The groups are shells around one centre, one inside the other: the same stretched ball of 6 dimensions in 10 sizes.
(in the rows, 128 means zero)
Known rows, each followed by its group:
[116 117 124  91  77 138 135 194 124 167 100 115 142 167 147 150 121 134]  Q_488
[173 108  88  69 112 181 136 173 137 142 108  96 145 152 141 159 113 155]  Q_919
[217 126  90 119 105 166 172 105 208  80 141 121 108 173 126 179 135 131]  Q_776
[183 149 144 144 121 182 121  83 148 107  80 142 128  97 129 166 137 176]  Q_776
[171 131 141 184 108 126 139 111 135 123 113 191 131 110 139 191 179 118]  Q_181
[184  97  69 102 106 153 151 163 176 134 132 115 135 190 139 172 128 145]  Q_9
[138 139 130 154  71  99 186 169 190 141 109 157 145 206 164 134 140 168]  Q_9
[169 111 109 123 116 156 126 150 120 143 110 145 143 121 139 181 149 132]  Q_217
[185 112 108 115 119 171 125 130 122 123 120 137 127 109 127 195 150 109]  Q_217
[157 111 114 138  92 135 132 137 148 132 126 146 118 152 127 190 152 101]  Q_546
[171 119 109 123  90 147 148 129 172 114 129 129 111 166 126 181 139 111]  Q_6
[161 131 129 116 105 180 111 106 148 122  89 115 119 127 121 168 122 155]  Q_919
[140 138 149 174  74  94 170 149 152 132 122 185 129 157 150 170 171 105]  Q_171
[207 117  85  81 119 190 150 137 160 107 124 103 128 145 131 173 123 140]  Q_171
[124 136 146 162  65  85 177 177 153 149 116 176 141 178 161 153 161 121]  Q_6
[ 97 141 173 181  56  67 166 182 123 163 109 199 142 157 162 158 176  99]  Q_9
[125 161 187 179  59  88 177 139 135 122 117 195 119 133 148 168 179  77]  Q_776
[160 117 138 160 126 170  76  88 107 137  85 159 125  77 116 200 156 137]  Q_488
[172 115 116 111 112 175 114 123 124 125 110 127 121 112 121 190 140 115]  Q_661
[121 154 169 164  61 111 153 123 168 125 100 158 113 163 137 156 146 125]  Q_488
[205  96  77  97 135 193 112 126 135 123 121 115 129 120 121 198 135 132]  Q_171
[119 139 160 166  75 116 130 128 146 142  93 162 123 147 136 164 150 132]  Q_546
[121 124 140 171  84 117 116 131 154 156  89 159 131 161 137 164 145 157]  Q_546
[111 127 139 150  71 101 149 179 148 167  97 156 147 181 157 145 142 153]  Q_217
[157 126 135 168 106 122 142 145 124 145 106 184 149 121 152 175 171 135]  Q_919
[112 119 133 162  78 101 134 169 149 173  94 162 148 179 153 152 145 161]  Q_661
[174 125 125 158  92 132 149 109 167 106 133 161 107 147 125 194 162  95]  Q_181
[197 113 107 154 123 172 109  76 162 104 117 146 108 119 111 205 152 128]  Q_919
[153 122 143 138 101 152 111 118 105 129 112 155 114  94 119 201 161  81]  Q_919
[162 115  99 109  95 156 139 144 177 133 110 110 128 182 134 160 118 159]  Q_661
[176 117 108 157 120 153 122 116 162 135  97 151 141 142 138 171 144 180]  Q_6
[147 142 150 134  77 113 180 172 124 130 125 168 135 136 154 167 165  86]  Q_488
[135 104 100  94  90 145 130 187 139 165 105 111 145 177 144 156 119 150]  Q_6
[159 111 113 183 103 122 123 115 170 140 109 170 129 161 134 183 158 152]  Q_9
[181 112 105  97 111 175 128 138 125 122 123 122 123 120 125 191 140 103]  Q_171
[168 145 151 150 105 158 131  99 139 111  97 156 121 104 130 176 152 133]  Q_546
[108 126 138 144  69 106 142 174 151 166  96 147 141 184 151 147 136 150]  Q_217
[167 131 139 170 101 137 131 102 148 117 112 170 118 121 128 189 165 117]  Q_217
[169 130 130 127 100 144 153 145 128 124 118 153 133 123 142 177 155 110]  Q_217
[152 141 148 181 101 129 134 111 156 133  87 174 138 133 144 162 155 170]  Q_181
[210 103  73  94 133 205 113 107 169 112 113  97 123 142 117 184 117 164]  Q_6
[120 142 162 177  75  97 152 151 140 150  97 182 140 149 154 156 162 136]  Q_661
[188  94  83 126 121 148 138 158 133 139 133 150 142 139 140 195 158 117]  Q_776
[124 125 158 190 100 127  90 108 116 155  80 181 131 105 129 185 164 140]  Q_9
[133 123 130 116  81 141 131 153 139 143 106 127 124 155 133 167 132 121]  Q_171
[156 148 144 152  72 112 187 140 177 111 125 162 122 170 148 159 155 115]  Q_6
[146  80  94 138 114 137  92 161 105 173 115 153 141 132 131 203 158 114]  Q_776
[134 102 114 118 115 152 100 178  94 183  83 139 164 122 148 165 137 165]  Q_776
[105 104 132 133  87 126  99 172 102 182  93 146 141 140 138 175 144 124]  Q_181
[125 145 153 138  65 114 165 158 155 137 106 148 129 168 148 149 141 126]  Q_546
[165 149 134 103 101 172 152 139 155 122  86 115 141 140 147 137 116 182]  Q_488
[161 151 145 132  85 147 160 119 169 107 106 137 118 148 136 157 136 137]  Q_171
[108 113 138 151  81 107 121 176 114 177  98 163 145 150 147 168 154 126]  Q_661
[ 94 110 127 144  85 112 111 190 130 200  73 145 165 178 158 139 128 192]  Q_488
[142 134 138 150  90 140 128 119 166 134  90 142 127 156 135 158 133 164]  Q_661
[124 104 119 157  91 110 122 170 132 174 103 163 148 163 148 170 153 143]  Q_546
[107 124 133 155  70 107 134 158 175 166  88 142 138 202 147 141 127 178]  Q_181
[173 156 153 157  92 149 153  88 175  93 105 152 110 132 129 168 147 136]  Q_919
[112 110 117 144  88 113 127 188 144 189  83 146 164 185 160 140 131 193]  Q_9
[187 108  78 114 105 156 152 142 195 123 123 115 131 194 137 165 123 164]  Q_181

New rows. What belongs after each?
[129 116 113 119  90 135 134 177 152 168  89 125 153 181 153 141 120 183]  Q_546
[198 146 140 152 113 155 158 102 142  94 118 169 124  98 136 185 167 114]  Q_181
[155 104  93 117 113 160 113 155 151 161  90 119 152 164 142 156 119 193]  Q_171
[128 114 115 101  97 153 117 177 129 172  82 114 153 158 147 146 115 178]  Q_181
[179 116 121 134 113 158 124 121 117 120 124 155 121 100 124 204 164  89]  Q_546
[208 109  90  83 131 198 128 132 124 113 123 113 129 106 125 192 136 118]  Q_181
[219 105  73 100 144 202 123 120 153 116 111 113 140 125 130 181 128 171]  Q_181
[150 139 145 120 100 167 120 123 127 130  87 130 127 113 131 165 132 142]  Q_181
[169 141 153 171 112 148 125  97 126 118  97 177 128  89 133 185 168 129]  Q_6
[169 141 143 153 110 147 143 125 130 126  97 167 142 107 146 168 158 146]  Q_6
[127 111 103  91  72 127 155 201 157 161 115 110 141 206 150 146 117 140]  Q_488
[154 136 139 136 104 154 129 131 134 136  88 145 140 122 141 160 140 159]  Q_217
[102 133 142 171  52  78 165 168 191 158 103 159 134 223 155 138 139 157]  Q_488
[211 148 129 140 116 170 163  92 166  83 116 150 121 113 134 176 152 137]  Q_181
[137 122 151 177 108 128 103 129  96 157  90 188 142  91 138 188 174 126]  Q_919
[189 112 101 123 120 184 108  95 160 113 108 120 114 131 113 190 131 144]  Q_171
[118 130 157 186  89 110 115 132 129 160  84 182 140 132 144 167 161 150]  Q_171
[ 94 111 139 135  73 116 108 173 119 180  92 142 136 161 138 165 137 129]  Q_919
[187 112  99 105 104 167 139 126 156 109 134 120 111 145 120 192 139 100]  Q_181
[137 134 124 143  67 115 165 145 208 132 109 131 123 218 144 142 124 164]  Q_488
[132 114 111 158  82 118 131 141 194 153  99 138 132 209 140 153 127 181]  Q_488
[185 104  97 131 111 153 132 129 146 121 134 144 120 138 125 201 155 102]  Q_171
[ 98 144 158 146  57 104 150 163 163 157  87 143 134 189 151 134 129 157]  Q_919
[137 115 115 143  95 121 140 174 147 166  97 151 157 171 157 152 141 172]  Q_171
[110 140 179 177  69 104 126 126 114 140 104 184 113 116 130 186 173  77]  Q_776
[160 126 123 148 108 147 130 131 152 140  91 149 144 142 144 160 140 176]  Q_217
[106 124 144 195  78  90 127 148 163 173  84 178 147 181 153 150 151 180]  Q_488
[192 103  65 101 107 165 151 144 206 122 125 100 129 207 135 162 112 174]  Q_776
[148 140 129 113  78 138 168 158 169 129 106 124 133 177 148 143 124 150]  Q_546
[136 125 119  97  84 153 136 160 159 146  95 104 133 177 139 145 109 163]  Q_181
[170 129 127 183 102 119 152 121 166 126 113 181 135 148 145 175 167 145]  Q_919
[174 135 113 136 103 153 154 126 192 122  95 130 139 175 146 143 123 199]  Q_181
[187 101  88 136 127 167 113 120 154 134 109 137 136 139 129 186 141 162]  Q_546
[153 143 139 135  96 150 142 131 155 131  88 139 138 143 144 149 132 171]  Q_661
[207  99  70  97 131 185 132 140 154 124 122 114 138 144 133 182 130 152]  Q_6
[172 114 118 162 109 135 130 123 139 130 120 170 128 126 133 195 168 115]  Q_661
[104 139 169 162  84 117 118 153 109 168  73 169 148 123 150 153 151 152]  Q_919
[142 102  94  78  97 152 136 201 127 168 107 107 153 170 150 154 118 149]  Q_488
[188 145 133 148 103 135 182 138 150 109 121 171 140 128 154 167 165 128]  Q_776
[123 124 133 147  72 116 137 145 165 146 107 143 122 181 135 163 138 132]  Q_171
[192 108 105 112 131 187 108 120 109 124 113 135 129  89 122 201 149 115]  Q_171
[160 140 131 169  85 109 177 140 185 126 113 169 138 178 155 153 154 157]  Q_919
[153 139 151 160 109 138 134 137 111 143  89 177 151  99 151 167 163 148]  Q_488
[156 116 123 123 105 149 126 152 110 144 111 148 137 116 137 183 152 112]  Q_217
[115 131 143 150  63 104 150 158 163 149 106 150 127 185 144 154 141 131]  Q_546
[125 127 139 134 100 139 120 167 115 172  74 148 161 132 155 147 136 179]  Q_9
[147 124 134 130  76 119 159 158 132 128 137 155 117 146 136 187 162  65]  Q_488
[132 113 130 169 103 122 111 147 125 168  90 171 150 136 146 171 156 158]  Q_171
[194 102  97 119 147 207  76  94 120 130  91 123 132  87 114 197 135 163]  Q_9
[137 142 160 178  69  97 161 130 151 122 123 184 114 147 138 180 173  85]  Q_181
[146 118 114 144  91 113 160 179 152 156 112 158 153 175 160 155 149 152]  Q_181
[171 118 114 160 108 151 118  96 176 122 104 145 119 151 123 181 142 158]  Q_6
[185 134 125 106 114 181 138 125 130 113 105 128 130 107 133 173 137 132]  Q_546
[164 106  99 142 118 153 113 136 153 152  94 140 147 151 140 168 135 184]  Q_171
[167  84  73 106 128 181  85 141 144 161  95 106 143 153 126 177 116 184]  Q_9
[167 146 128 122  85 147 172 132 188 110 108 126 125 174 143 146 126 158]  Q_171
[ 91  93 126 143  90 118  81 181  96 204  83 150 152 146 141 172 143 144]  Q_776
